Every row belongs to one group in each of 4 separate groupings. Each group adds its own fixed numbers to the row, and there is some noise. The rows also spread widely along 16 directions, which tell nothing about the answers.
In the rows, 128 means zero.
Some rows, each with its group in each grouping after it:
[ 78 117  94 150 157 200 104 140 168 163 175 122 160 184 181 136  94 183
 130 186  71 151 166 161 135 180] -> P q490 q80 q444
[107 120 154  68 102 161 129 164 149 153 164 125 158 134 131 144 149 148
 132 131 109 120 128 158 124 123] -> V q749 q362 q576
[147 173  87 106 160 142 161 146 138 127 149 159 121 152 127  41 101 177
 134 180 188 139 128  75 135 155] -> Q q305 q26 q444
[136 184 147 125 150 114 177  72 142 139 149 153  91  70 126  93 147  95
 118 159 117 138 156 149 205 160] -> P q490 q26 q479
[118 155  96 178 131 134 140  90 140 160 130 133 100  85  85 173 129 119
 156 142 139 128 141 149 170 131] -> M q305 q277 q479
[137  98  93  98  77 154 146 138  91 156 140  81 168 112 128 118 174 136
 125 110 172 102  92 103  95 145] -> M q749 q80 q116
[123 124 139 142  89 110  96 128 131 137 135 133 147 182 123 132 153 167
 151 111 179 116 149  61 172  88] -> Q q490 q362 q41
[169 127 187 128 165 136 129 157  85 141  81 124 124 140  98 183 144 116
 126 107 145 175 103  66 172 122] -> V q305 q277 q41
[ 97 122 123 124 101 160 172 139 157 182 197 130 135 149 172 152 127 135
 107 166  75 113 179 167 105 173] -> T q490 q26 q350
[114 109 153 116 133 127 149  93 136 118 111 161 145 153 159 162 153 128
  53 155  80 158 126 145 119 122] -> T q305 q277 q116
[ 89 180 181 110  76 135  94 148 113 136 127 141 108 177 133 167  97 161
 174 159  97 151 153 133 145 150] -> Q q305 q80 q576
[143  85  83 138 180 110 161 174 125 129 142 148 155 160  93 126 136 169
 103 142 140 145  99  88 130  98] -> P q490 q277 q350
[145 132 110  99 181 136 164 171 135 157 168 131 135  95 116  80 117 109
 117 112 111 135  73 164 134 131] -> V q749 q362 q350
[152 166 148  81  62 136 117 152 143 137 173 137 105 151 133 110 121 114
 141 135 119 130 171 156 103 139] -> T q490 q26 q116
[113 132 131 130 130 144 195 136  95 174 136 136 121 184 185 134 133 175
  75 155 163 130 109  48 144 154] -> P q749 q277 q479
[144  78  66 171 125 151 143 125 107 147 107  71 180  81  86 107 119 106
 187 141 166 129 115  78 116 145] -> M q490 q80 q479
[ 97 154 106 111 149 102  80 189 152  87 120  99 118 140 118 109  56 102
 150  96 124  84 158 160 114 132] -> V q749 q80 q116
[185 141  94  97  98 125 109  97 127 122 100  90 125 123 131  92 143  56
 109  89 138 129 107 151  95  83] -> Q q490 q26 q116
[119 163 114  92 124 131 172 120 102 132 135 138 130 152 169  97 134 165
 114 171 146 133  95 100 134 150] -> M q490 q26 q116
[ 69 136  61 125 133 168 156 161 130 114 137 117 145  98 157 139 127 242
 138 154 196  98  78 117  81 142] -> Q q749 q26 q116
[ 86  56 133 116 178  85  71 163 141  61 107  88 155 118 113 172 126 111
 103  61 121  76 176 134 133 106] -> P q305 q26 q479
[177 195 161 105 134 142 152 162 109 132 138 163  72 127 131 112 101 130
 137 144 143 167 115 115 131 146] -> M q490 q26 q479
[ 68 124  83 121 166 189 137 129 143 130 108 100 164 108 139 189 170 228
 132 139 185  90 120 108 151 121] -> T q305 q362 q479
[102 110 141  69 165 105 156 184  86 166 159  97 163 160 125 118 127 119
 117 130  72 115 115 117 155 162] -> T q305 q80 q350
[ 92 116 105 116 122 135 146  55 149 103 131 135 156 146 198 121 166 137
  46 159 118 105 167 136 123 154] -> M q490 q26 q444
[ 55  90  83 178 114  89 154  73 119 135 134 116 145 108 146 170 135 116
 101 138 100  99 124 155 129 141] -> M q749 q362 q479
[130 124 107 135 183 126 200 199 139 172 152 111 126 119 110 125  86 111
 135 136 138 103 140  95 137 140] -> V q490 q277 q479
[140 113  71  95 119 177 123 116 126 110 118 103 163 126 124 139 183 161
 101 134 177 116 127 123  94 131] -> M q305 q362 q41
[ 75 109  84 129 207 114 174 128 148 102 101 111 184  62 103  95 117 140
 153 166 130 111 101 122 167 130] -> Q q305 q362 q116
[121  71 148  97 166 121 141 170  67  98 146 138 141 108 143 133 161 170
  43  88 118 149  73 125  88 181] -> V q305 q80 q576
[115 145 100 110 196 117 118 203 127 108 124 126 125 175 145 109  77 163
 117 124 125 126 102 125 127 122] -> P q490 q80 q116
[117 113 132 175 137 112 119 133 123 107 160 164 106 124 151  95  86 164
 129 124 145 150 122 108 126 156] -> P q490 q26 q479
[ 93 130 152 174 188 119  95 157 131  89 111 152 101 138  90 213 107 172
 133 131 116 155 159 122 182 158] -> V q305 q277 q116
[106 111 124 147 142 129  96 123 138  90 118 161 141 136  93 209 156 182
 124 155 124 159 132 138 141 119] -> M q749 q26 q444
[118 148  85 125 194 150 181 135 145 131 131 125 132  87 126 106 116 126
 105 167 111 133 128 161 133 167] -> V q490 q80 q576
[116 123  99 200 165 121 108  99 111  94  56  71 111  46 139 150  87  56
 128  74 159 114 122 129 119 150] -> T q749 q26 q41
[107 160 147 180 198 139 153 204 122 154  98 135 106 148 138 173  28 144
 182 168 112 172 103  94 155 136] -> P q490 q277 q41

New rows, each followed by its group in each grouping:
[134 106 125 104 110 169 120 115 150 122 167 150 162 124 128  92 157 166
 111 158 115 155 135 151 111 167] -> V q305 q80 q116
[ 94 159 118 167 121 156 145 106 149 149 153 165 111  93 164 130 123 179
 124 131 166 123 111 146 128 143] -> T q305 q362 q41
[122 131 152  98 163 177 115 191 144 110 116 117 128 147 160 183 133 169
  98  98 154 108 143 107 131 120] -> M q490 q277 q116
[124 126 142 111 157 122 184 105  95 111 124 146 127 110 168 126 144 141
  68 158 102 158  94 129 120 171] -> V q490 q26 q479
[116 160 122 128 161 134 159 164 118 139 139 149 108 191 150 170 126 185
  89 170 117 149 132 108 135 139] -> Q q490 q277 q41
[ 72 112 135 113 126 147 116 155 135 133 148 107 165 201 190 115  87 165
 128 160  93 122 152  99 132 152] -> Q q490 q277 q116
[167 111 104 103 140  98 160 120 148  83 105 123 143  83  66  91 135  67
 121 148 134 122 168 127 104 119] -> Q q305 q26 q479
[149 146  99 116 155 160 164 118 151 160 127 143 121 165 143 137 146 135
  77 162 123 144 137 139 128 122] -> P q305 q80 q479
[113 143 167 118 209 136 115 142 166  90  89 128 148 112 132 146 112 115
 135 148  85 156 144 146 186 106] -> Q q490 q362 q41
[155 150 121 128 152 174 127 147 111 157 144 102 112 164 132 127 112 110
 136 151 137 151 168  99 145 195] -> M q305 q26 q41
[135 112 103 186 147 128 131  85 132 150 150 154 118  97 113 122 118 127
 133 131 117 170  95 153 131 142] -> V q305 q26 q479
[117 111 169 125 101 119  98 144 110 182 107  77 158 170 121 175 131  92
 168  90 122 117 133  82 174  84] -> Q q305 q277 q41
[ 91 111  56 164 104 112 114 107 147 163 114 102 172 106  99 124 107 118
 186 115 154  94 101 134 123  93] -> V q305 q80 q444
[107 119 121 123 153  93 155 111  86 106 128 105 129  81 124  99 144 130
 106 113 148 105 125  92 173 164] -> P q490 q277 q479
[184  86  85  98  98 114 136 138 139 144 166 118 180 165  67  72 155 106
 146 152 150 133 165  85 117 123] -> V q490 q26 q444
[110 121  94 113 172 167 153 137 188 117 152 148 148 113 194  61  87 143
  82 152 136 119 120 156  87 138] -> P q749 q26 q444
[134 126 139 159 157 138 145 137 128 124 102 137 114  65 102 175 127 123
 122 110 136 149  92 134 147 120] -> P q749 q277 q350
[181 226  73  83 128 144 141 107  87  96  60 131  82 101 108  82 121 118
 111 143 180 154  71 139  85 131] -> T q305 q80 q576
[ 82 128 147  95 106 164  84 131 163 133 140 120 170 154 151 157 142 181
 149 130 122 110 149 133 159 107] -> V q490 q277 q444
[122  77 150 188  74 134  73 112 119  78 130 155 140  50  79 152 100 132
 168 130 106 188 133 161  76 172] -> T q305 q277 q444
[141 129  57 119 139 133 128 139 109  91 112 116 120 160  82 165 156 161
  81 153 149 140 141 123  92 137] -> Q q749 q277 q576
[128 132 173 142 182 104 135 125  79  92  79 161 115 113 155 147 120 143
  89 108 123 181  42  99 160 116] -> M q490 q277 q116
[ 95 112 179  97 134 106 100 181 117 125 163 118 134 118 143 109 105 134
 148  84 123 109 127 123 156 149] -> P q305 q26 q116
[127 123 118 106  66 119 144 110 127 101 105 134 161 126 101  97 140 130
 136 166 164 122 144  92 100 139] -> V q749 q80 q576
[159 157 131 139 121 107 177  88 116 128 123 178 117 100 120  96 152 139
 112 165 159 175  75 107 131 117] -> Q q749 q26 q41
[104  83 141 176 100 133  81  91 191 138 115 141 158 108 149 121 110  93
 129  77 128 117 135 158 120  69] -> P q305 q80 q576
[142 101 149 121 181 135 164 182 143 165 166 116 136 119 146 112 115  87
  83  89 123 115 129 115 136 142] -> V q749 q277 q41
[145 150 149 134 160 100 134 116 128 144  80 123 115 139 124 165 117  49
 114 113 119 138 130 117 177  99] -> M q749 q26 q444
[146 129 115 104 110 140 174 119 133 123 115 139 148 112 123 134 145 125
 113 172 138 142 122 132  75 126] -> T q305 q26 q41
[ 85 163  84 101 146 121 184 127 125 139 120  93 143 155 138 103 131 155
 127 170 171  70 160  64 181 159] -> V q490 q277 q116
[101 114 172 132 112 193 138 126 171 114  94 146 165  97 162 159 110 149
 137 162 141 136 146 107 115 135] -> M q305 q277 q444
[167 168 129  98 186 107 162 204  90 164 148 109  86 123 117 116 115  98
 107  77 143 124 100 112 162 139] -> Q q490 q362 q444
[165 149 116 110 119 121 153  87 136  90  91 153 124 113 141  90 139  99
  85 143 159 142 104 123 104 111] -> M q749 q26 q116
[ 77 108 105  96 120 109  85 152 132  89 119 135 166 144 119 153 130 175
 135 114 134 109  89 150 106  72] -> M q749 q362 q576
[161 110 109 122 168 162 130 184 147 166 174 128 126 164 136 100 119 125
  94 111 127 139 134 134 120 144] -> P q305 q80 q116
[140 193 160 124 108 183 157 137 131 121 107 138  93 144 173  80  64 117
 128 184 138 157 166  94 111 201] -> Q q749 q80 q576
[117 138  93 151 130 159 163 109 111 123  97 141 142 109 161 108 109 180
 143 170 192 147  68  80  91 145] -> M q305 q26 q41
[ 97 110 105 168  22  92 127 107 109 154 165 146 130 101  88 162 162 161
 151 118 149 123 109 141  98 116] -> Q q749 q80 q576
[117 116 101 151 103 125 122 164 109 164 165 131 146 185 107 157 115 180
 162 161 109 161 108 113 113 120] -> Q q490 q277 q41
[124 116  83 107 137 125 134 177 134  85 132 127 132 130  79 131 109 159
 127 146 154 109 159 116  82 143] -> V q305 q277 q479
[126 132 103 150  77 132  95  85 151 122 121 168 127 179  99 172 163 158
 115 154 143 142 166 133 126 103] -> M q305 q80 q576
[ 83 138 122 115  86 134 127 113 127 112 148 173 143 173 195 108 130 214
  88 157 139 130 112 118  96 152] -> V q490 q80 q444
[118 137 107 147 100 132  71  58 135  99  69  95 137  99 138 135 128  78
 125  97 126 120 132 170 111 119] -> V q305 q80 q41
[141 134  89 110 160 131 173 175 101 134 109 110 124  75 117 143 106 117
 123 130 109 151  46 171  79 117] -> P q490 q277 q116
[135 103 143 135 113 107  42 129 182  75 126 139 133  50  52 136 154 100
 143  36 163  97 175 178 135  74] -> T q305 q80 q576
